All groups share one centre, and each spreads out both ways along 12 directions, with some noise.
Some rows, each with its group after it:
[  0  40  26  -3  16 -25   1  -8  18  12 -19  38 -39 -10  34  24  13]
Q896
[ 16   3  45 -28  20 -13 -21  -2   6  -2 -41  55 -41   2  28  22  12]
Q896
[ 29  11  42 -20  32  49 -23 -24 -34   0  15  22 -62  40   9 -18  10]
Q199
[  7   2  24  -9 -19  70 -27 -25  10  -3  16  25   7 -27  -1  -5  10]
Q199
[  0  19 -12  16   1   4  35  -7  63 -10  19 -38  21  15 -13 -36  22]
Q199
[ 28 -13 -22 -24  19  35 -30  -2   0 -16  14  57  65 -30  -1   8   3]
Q199
[ 36  20  16  49  19  17  -4 -32  20 -72  14  -7  10   4   0 -15  37]
Q896
[ 33   4   6  30   3  -2   6  -4  19 -15  -3  42  25 -35   2 -12  24]
Q199
[ 31  -5  -6  -4 -37 -13  26 -84 -10  30  78   9 -10 -25 -30 -27  32]
Q496
[ 17  -2  -4 -39   8  -6  22 -30  36 -30 -30  24   4  -6  21   2 -21]
Q496
[-16  16  11  -6  -8  20 -26  17 -16  27  33  -8  45 -39  34   6  19]
Q896
[  7  31   6 -36  10 -31  33 -65 -38  45  28  23  36 -18  19 -27 -25]
Q108
[ -1  -5  -7 -19   7 -13  49 -51  -2  -1  15  -5  12  15   2   8  -6]
Q496
[ 53   4  22  -5 -17   8  -4 -56  31 -45  22  42  34 -38  -2  -3   9]
Q896
[  7   7  -9 -12   7  -6 -22  22  41   3 -16  -9  28  -7  -5   6   7]
Q496
[  4   0   3  40 -27  -6  -3 -26   2 -20  23   9  20 -14 -43  -6   6]
Q108
[ 30 -21 -19  37  13  12   6  32  -2  -4  24  30  -5  -1 -20  -4  31]
Q896
[-20   1  -5 -28  30  19 -11  15 -28  25  16  60 -25  13  17 -19  21]
Q199
[-60   1 -56  17 -17  13  36  -7  -4  -7   6  39  -7   5 -22 -40 -35]
Q199
[ 12 -26 -20  -7  31   1  15 -16  15  -6  -7  26  38  15 -24  29  16]
Q199
[ -5  -9 -12 -54   0  -1  36 -57  28 -26 -31   2  -2 -11  48  -7 -13]
Q496
[ 58   6  -4 -16   6 -23  37 -24 -10 -18  48 -21  -1   9  16  -5 -21]
Q108
[-19  16  13 -66  38 -32   7 -44 -11  62 -17  20 -16  38   5 -20   6]
Q108
[  0  32   8  17  25 -70   5 -16   5  14 -38  21  -6 -10  12 -16  23]
Q199
[ 25  26  44  13  33  -7   7  -5  -9   3 -32 -38  14  21   8  19 -14]
Q108
[  5   3 -14  61  33  17  -1  55   8 -26 -11  33  47 -13   3  13  25]
Q108
[ 37  -7 -14   5 -25   1  11   4  35  33  25 -15  13 -48   8  10  33]
Q496
[-29  18  58  29  -5   9  43 -66 -12   2  12   0  19  15 -13  39   2]
Q496
[ 21  13 -39  20   4  11 -16  10  27 -47  48 -27  11  15 -22   1  11]
Q108
[-42   5  28 -20 -16  19   8 -17   7  47  -4 -16 -26  20  -9 -16   9]
Q896
[-26  17   8 -10  -3  -3  12 -71 -50  -6  21 -31  24  13  -9  -2 -36]
Q496
[  2  36 -11 -23  16 -64  27 -18   3  -2   2   1 -18   0  44 -15  -8]
Q199
[ 44 -46 -15 -12 -29  24 -16  25  -1   6  34   2  30 -26 -29  26 -12]
Q896
[-18 -12  17  16 -15   2  -2   6 -21  35  32   7  38 -20 -12  45  23]
Q199
[-17 -20   9  21 -35 -36 -19  25  -8  -2  50  18  34 -26  -7  37  38]
Q108
[ -1   0  10 -36 -10   1  -9 -36 -31  21  35  20 -14   2  -2  22 -11]
Q199
[ 74 -36 -36   9  -7   7  -8 -12   8 -24  21 -14  13  -5 -50 -27   5]
Q896
[ 33   0  28 -35   3   4 -47 -11 -27   8  11 -15   1  -5   9 -11   8]
Q896
[-11  14   7 -41  -8   1  -5 -38  28  39 -41 -18 -44  -9  21 -51  13]
Q896
[ 30  42   9 -41   3   8 -13 -44  47 -19   3 -46  32  -1   4  16 -29]
Q108
[ 31   1  -6 -43  38 -45  18  -1 -14  26  36  30 -15  42  -5  -7  12]
Q108
[-14   7  19 -58  33   2  -5 -35 -14  -9  17 -53 -11  70  15 -49  13]
Q896
[-33   7 -14  34 -22  19 -39  -6 -23 -43  -2  -1   5 -19  -5 -13 -14]
Q108
[-17  12  25  16  -1  54  11  11 -23  -5 -34  -5 -21 -27  58  -7 -22]
Q496
[  0  23   5 -26  18 -19 -26  22 -18  31   1 -27 -27   8  31  15   4]
Q896
[  0  27  39  24  -4  46   4   4  13 -26  27  28 -10  18 -15 -11 -16]
Q496
[-25  10  -9 -51 -14 -21  33  38  24  27  57 -15   1  10  44 -14  -1]
Q199
[ 19 -47  16 -37 -21  22  21  -9  26   0  11  21   7  19 -36  28 -11]
Q199
[ 32  10  63  -1 -27   7  38 -39 -27  14  15 -22  -3 -26  29   1 -26]
Q108
[ 28  33  32  53 -32  20   3 -18  35  18  54 -25   5 -13 -45   0  27]
Q496
[-38 -24  -4 -33  19 -13  -1  -6 -27  53  -1   7 -24  30   1 -24  41]
Q496
[-22  27  17  27  17 -24 -19 -48 -28  21 -46  14  -1 -16  -1 -13  22]
Q496
[-31  15  37 -13 -27  22   5 -68   2  -8   4  19   4 -28  25   2   9]
Q496
[-29 -25 -67  24 -14  35 -10  16  19 -48  20   0   3  -8  -8 -12  19]
Q108
[-31 -31   8  -2  -1  18  10   0  -9  13   3  29  22  20 -34  12   4]
Q496
[ 14  32  39 -25 -22 -12 -10 -36  -2   8  30 -13  -1 -25  33   3  -5]
Q108
[ 26   3  12 -43  -6 -13  20 -46   8  19  64  18  -4  18 -14 -25  15]
Q896
[ 16 -36   0 -52   3  17 -30  19  -3  -5  12  20  64 -30  31  11  16]
Q896
[-29 -30 -46  -6 -29  27  -9 -15  53 -30  -8  17  10 -14 -26   1  19]
Q108
[-27 -25   4   7 -11  31  -6   2 -16   8  -4  24  21  13 -44   3 -17]
Q199

New rows. What belongs after each?
[ 13   3   2  45  20 -32  31 -28 -15   2  -2 -51  -9  37 -34  -7  17]
Q108
[ 28  16 -25 -17   1 -22 -29   7  -6  33  34 -12  17 -32  12 -10  20]
Q496
[-24  -4 -51  67  26 -11  14 -10  21 -24 -36  30 -15   0 -19 -41  58]
Q108
[-27   7  22  36 -25  54  22 -29  20  24   0  30 -27 -22  -6 -45  39]
Q108
[ 10  32  29  25  -4 -14 -31  31  15  18   4  25  41 -50  17 -37  35]
Q199
[ -9   1 -59  31  -7   9  51 -40  -9 -11  42 -32 -11 -10  11 -47  19]
Q108
[ 10  -7 -13  16 -37  30  -1 -33   4 -37  38 -41  12   3 -43  -2 -28]
Q108
[ 28   0 -35  -5 -26  29  10 -45  23 -48  21 -14  42 -23 -19 -34 -36]
Q896
[ 27  49  -2  10  41 -25  -6 -14 -34 -16   4  16  -4  15   7 -25 -29]
Q496
[ 10  25  40   5  26 -40   1   2  10  31  10   0 -17  18   9   8  52]
Q108
[  9   3  28  10 -13  25 -36  24  -9 -37   4  -5  -4  -4   8  17 -16]
Q108
[-31 -37  -6 -63 -32  26 -10 -35   0   1  -3  10  16 -14   5  -4 -11]
Q496
[  6  15  27 -17  -6  20 -33  -4  21 -12 -31   8  17  -1 -16 -47 -19]
Q199
[-10   7  26 -20 -31  22 -31  13  11 -11  24   7   7 -33  32  20   6]
Q108
[  8   1 -26 -26 -20  41  22 -38  33 -24  31 -63  24  -5   5   7 -26]
Q108
[-25 -26 -25  -1  11  31  -2  -9 -23 -11 -23 -17  17  37 -46   1 -38]
Q108
[ 12  28 -21 -45  39 -39  21 -30  18  18  23 -24 -41  27  41 -25  37]
Q108
[  0   6  47  44   3  16   7   5   8  25  -6  45  -2   0 -29 -11  35]
Q108
[ 22 -20 -50  15  -6 -21  19   3  -6  58  27  63  28 -35 -52 -23  10]
Q896
[ -6  22  54   7   9  22 -38 -45  -6  30 -22 -10 -24  13 -21  -2  38]
Q199
[ 40  54  37 -29  -1 -24  -2 -34  11  11  46  -6   1 -18  35  -6   4]
Q108
[-25  -1  37  14 -34 -42  33 -52  -8  44  -1  12  36 -52  11  12  29]
Q108
[ 17 -43 -11 -45 -27  28  40 -12  13   6  34  51  11 -14  -2   0 -15]
Q108
[  8  -4 -28 -48  25  69 -18 -20  -3 -22  29  17  10  39 -19 -32 -25]
Q199
[ 11  30 -15 -52  30  45 -19 -28  57 -20 -36 -28  14  26   3   1 -28]
Q108
[  3 -34  -9  48  -7  12  28  10 -14 -30 -21  39 -27 -13   0 -20  16]
Q108
[-40  16 -56  46  21  24  41 -10 -19   6  50  26 -11   7  -1 -16  31]
Q199
[ 23   0   7 -37 -16 -27  27 -56 -56  14  50   8  -9   8  -6 -26 -42]
Q108
[-34  32  26  28  32  -2 -20  10 -23  27  17   2  28  -6  29  -3  59]
Q896
[ 15 -38   1 -54   0  -5  -4  -4 -34  43  37  44  24  19 -35 -12  -9]
Q896
[ 41  21   2 -40 -15  -8 -27 -43  29 -13 -24 -51 -23 -19  21 -13 -19]
Q896
[-15 -25   9   4  -3   4  17 -27 -13   1 -41  -5 -12  21 -26  -4 -15]
Q108
[ -9  21   7 -29 -32  26   5 -71 -10 -16  31 -35  -5 -21  26 -27 -21]
Q496
[-35  -1  -4   4 -26  21  27 -51  31  13 -14   5 -19 -33  20 -30  37]
Q108
[-22  10 -29  22   1  -5 -37   3 -17 -38   7  -8   3   2  -6  -9  -4]
Q108
[ -2 -13  20 -41  15  33 -35  -6  19  23  -2  10  38  -2  -1  26  35]
Q199
[ -8 -11  13  41  -3  24  37 -12  18  10 -14   1 -17  -5  -8 -15  36]
Q108
[-18  27  29 -27 -25  44 -12 -25  30 -26  13 -37   6   2  20  -8 -22]
Q496
[-57   2 -57 -19 -28  23  37 -52  24  -6  14   9   0 -16   5  16 -18]
Q199
[-19  17 -31  -2  53   6  30 -14 -20  28 -17  15  29  13   9 -29  -2]
Q108
[ -8  14   9   9  39  29 -43  10 -25  15   1  23  28   9 -11 -20  29]
Q199
[ 22  39 -11  -8  39   0 -55   6  19 -39 -18  49  10   9  -9 -17 -14]
Q108
[  5 -29  12   9 -18   0  11  -9  20 -13 -40  45  23 -29 -14  26  -5]
Q199
[-31 -41  36  -4 -41  -7  22  -2 -39  33   7  44  -8 -32  19   6  14]
Q108
[  6  16  17  13  24   4   7 -11  41  25 -17  44  25   3 -27  -4  32]
Q108
[  2 -20  -3 -40  -2  30  16  15  16 -34 -12  37  34 -15  31  27 -42]
Q496
[ 10  31  42  33   0 -17  14 -18   1   3 -12   3  -8 -41  50  -9  30]
Q108
[-29 -15  -3 -17  22  13   8  15  -4  29   8  16  -7  44 -18 -12  22]
Q199
[-17  35 -33   2   7  32 -17 -41  -2   2  27  25  -2  -3 -11 -58   4]
Q199
[ 53   6  18   3 -12 -13  32 -49 -14  -5  38  32 -30   9 -26 -38 -15]
Q108
[-26  21 -13 -49 -20   5 -19 -12 -13 -15   2  -1  16   4   0 -32 -72]
Q199
[ 10  11   0  -5   5 -55  23 -17 -47  17  33  34 -31   9   5   2 -15]
Q199
[ 51  -2  22 -14   8  -9 -35 -55  21 -11 -32  35  41 -29 -23  15  13]
Q199
[-15  19 -23  31  -1  11  31 -24 -14   4  18  39 -16  20 -45 -43 -31]
Q896
[ 37   0  48  21   8  -4 -23  -4 -65  11  35   8  17   6 -18  32   2]
Q199
[ 20  -6 -25  18  35   8  23 -13  44 -20 -45  12  23  15 -29  -2   7]
Q108
[ 20  38   5  10  24 -34 -34  25 -30  22  25 -43 -17   5  16  42   8]
Q896
